The groups are shells around one centre, one inside the other: the same stretched ball of 5 dimensions in 10 sizes.
In the rows, 128 means zero.
Known rows, each followed by its group:
[141 158 106 174  96 196 179 127 118 121 152  95 173] -> k_475
[124 123  89 130 153 157 105 153  94  95 150  92  90] -> k_144
[131 151 143 124 199 130 118 161 150 111  88 153 115] -> k_732
[131 110  83 144 109 152 126 136  92 104 168  95 112] -> k_810
[121 121  85 113 158 123  77 148  95 100 147  98  82] -> k_371
[132 131 178 129 105 101 134  97 156 144 110 154 159] -> k_144
[146 187 139 150 114 123 157 109 165 153 108 143 204] -> k_716
[137 147  72 159  94 171 144 127  97 116 172  80 150] -> k_716
[130 176 182 115 220 119 115 155 179 125  54 172 132] -> k_473
[128 118  97 157  43 179 143  95  81 120 195  58 145] -> k_560
[131 151 170 152 136 185 163 130 143 119 110 122 149] -> k_716
[113 122  89 131 120 193  96 134  65  92 179  41  83] -> k_560
[114  79 141 113 118 129  93 121  97 102 151 105  75] -> k_371
[141 127 128 166  87 167 178 120 126 123 147 121 162] -> k_560
[122 126 150 105 164  97  88 131 137 119 107 142 104] -> k_732
[117 102 165 108 142 111  95 122 126 113 119 133  93] -> k_144
[134 166 170 145 136 157 155 121 156 133 101 134 166] -> k_975
[132 131 122 120 164 103 106 144 135 116 114 146 115] -> k_732
[136 178 154 133 180 134 134 143 165 129  83 151 154] -> k_975
[134 132 165 150 117 157 162 121 143 124 118 137 151] -> k_732
[135 151 174 146 170 163 161 147 160 117  87 155 143] -> k_144
[123 135 108 115 179 130  89 154 114 103 123 114  92] -> k_144
[128 128 191 135 181 160 149 152 156 108  83 160 115] -> k_371
[152 179 112 174  86 153 186 112 148 146 135 127 213] -> k_817
[108  98 165 103 167 141  82 138 110  95 120 111  61] -> k_560
[138 194 102 150 124 160 139 124 131 135 132  96 178] -> k_473
[138 178  99 124 176 104 105 147 145 128 106 138 145] -> k_817
[141 111 101 154 109 140 154 137 118 112 150 132 134] -> k_817
[113  84 116 116  93 133  86 109  79 105 175  78  81] -> k_371
[130 125  96 121 144 103  98 138 116 114 137 126 111] -> k_810
[126 177 171 135 138 165 134 115 146 133 105 110 158] -> k_560
[138 136 169 147 105 129 161 108 156 138 113 152 168] -> k_732
[141 132 133 138 167 117 142 153 152 116 101 170 132] -> k_473
[141 138  80 168 104 181 165 140 105 110 163  98 148] -> k_817
[126 113 208 127 151 131 142 127 160 120  87 168 122] -> k_473
[135 150 133 153  81 153 154 101 129 137 144 106 173] -> k_975
[126 148 146 126  91 120 113  90 129 142 137 105 157] -> k_716
[128 153 134 131 100 132 119 100 126 137 138 102 155] -> k_975
[134 142  65 154  68 161 132 110  86 122 189  64 152] -> k_716
[125 168 175 124 194 156 122 147 155 117  80 136 127] -> k_810
[121  97 129 122 189 150 108 171 111  83 120 131  62] -> k_817
[122 120 173  98 214  92  89 157 155 108  74 175  83] -> k_475
[124  75 115 138  95 149 126 126  89  99 170 102  91] -> k_475
[143 204 151 147 152 139 154 126 174 146  87 146 195] -> k_473
[114 122 170 100 131  99  80 104 129 128 118 121 109] -> k_475
[127 161 171 123 240 158 124 180 161 101  61 159 103] -> k_475
[135 156 109 136  76 113 121  91 123 146 153 102 173] -> k_810
[131 144 106 152  84 171 142 111 104 123 164  80 152] -> k_975
[123 115 132 146 136 193 140 145 102  94 143  96 101] -> k_371
[123 113 137 106 157  88  86 133 129 116 117 143  97] -> k_810

New rows. What belongs after each?
[128 137 200 111 212 101 118 153 180 119  54 194 113] -> k_473
[145 165  97 172  71 170 174 108 121 136 160  96 194] -> k_560
[126 159 124 131 175 166 117 152 124 107 116 107 117] -> k_975
[129 119 114 127 173 135 113 160 120  99 123 132  94] -> k_810
[118  85 144 133 109 164 124 124  97  99 154 100  90] -> k_473
[142 171 128 146  83 113 145  92 148 155 132 126 198] -> k_716
[127 132 162 110 149  87 100 120 150 131 101 154 127] -> k_732
[121 149 126 113 151 125  88 127 120 119 125 105 115] -> k_732
[123 144 108 114 183 130  87 154 117 105 120 113  96] -> k_810
[125 124  82 129 152 153 102 154  92  95 152  92  91] -> k_810
[143 189 162 161 181 184 180 156 171 123  78 151 172] -> k_817
[120 131 209 110 161 113 112 118 162 128  81 158 121] -> k_473
[125 152 183 130  98 133 131  88 147 145 117 119 165] -> k_475
[131 158 181 152  93 172 165  97 146 139 120 114 177] -> k_817
[141 136 151 138 109  93 145 109 160 144 113 165 170] -> k_144
[125  79 117 137  62 131 125 101  91 115 179  99 114] -> k_560
[147 171  93 173  76 168 176 112 125 137 156 100 197] -> k_475
[123 144 113 145 139 202 131 143  98 100 147  73 114] -> k_716
[138 132 168 145 132 131 160 127 159 128 103 163 153] -> k_732
[124 133 190 105 169  90 102 124 164 130  80 168 121] -> k_716
[130 115  69 142  39 129 114  90  78 127 203  66 142] -> k_473
[133 146 124 122 121  92 107 112 137 137 126 132 148] -> k_975
[113 118  84 119  95 154  76 111  65 106 188  43  93] -> k_560
[112  96 140 109 145 136  84 133 100  98 139 102  70] -> k_810
[127 171 120 124  97 115 101  93 125 145 142  92 164] -> k_817
[126 124 150 112 121  89  99 107 136 133 122 137 128] -> k_732
[119 149 101 142 135 211 119 141  85  97 158  52 108] -> k_475
[130 145 126 127  93 110 112  97 125 139 143 110 155] -> k_975
[124 114  61 149 111 198 121 146  62  87 190  51  93] -> k_817
[119 135 170 126 144 160 120 125 129 115 115 112 116] -> k_732
[140 163 103 144 156 141 137 149 136 119 119 130 147] -> k_144
[121 116 201 118 134 121 121 111 149 126 101 148 122] -> k_371
[131 164 103 148 132 180 134 136 111 114 143  85 141] -> k_732
[134 147 155 162 112 192 174 124 133 120 128 112 158] -> k_473
[136 182 160 143 144 151 149 123 159 137  97 133 173] -> k_732
[142 130 125 157  75 134 163 105 131 135 148 128 171] -> k_810
[134 114  86 154 116 172 144 145  95  99 164  98 116] -> k_560
[114  98 171  93 159  87  75 124 131 114 108 145  80] -> k_475
[117  91 127 119  97 127  97 110  94 111 162  96  94] -> k_144
[126 105 153 115 122  88 106 113 135 126 123 147 117] -> k_144
[117 145 144 116 115 134  93 103 116 128 137  89 127] -> k_473
[143 192 137 139 159 118 141 132 170 143  90 153 182] -> k_716
[133  95  97 129 100  95 111 120 108 118 159 128 117] -> k_560
[127 128  70 137 103 153 108 127  82 109 178  70 116] -> k_732
[135 142 207 135 142 116 156 116 181 140  77 181 162] -> k_716
[122  98 122 106 117  82  80 114 112 119 144 124  99] -> k_371
[115  74  83 110  98 112  69 119  67  99 187  78  67] -> k_817
[122 123 194 114 120 106 113  98 149 135 106 143 133] -> k_473
[132 126 107 134 162 139 121 156 119 103 128 128 107] -> k_144
[131 195 157 136 155 157 133 125 154 136  96 117 168] -> k_560
[141 132 111 128  90  66 118 100 139 146 139 147 164] -> k_475
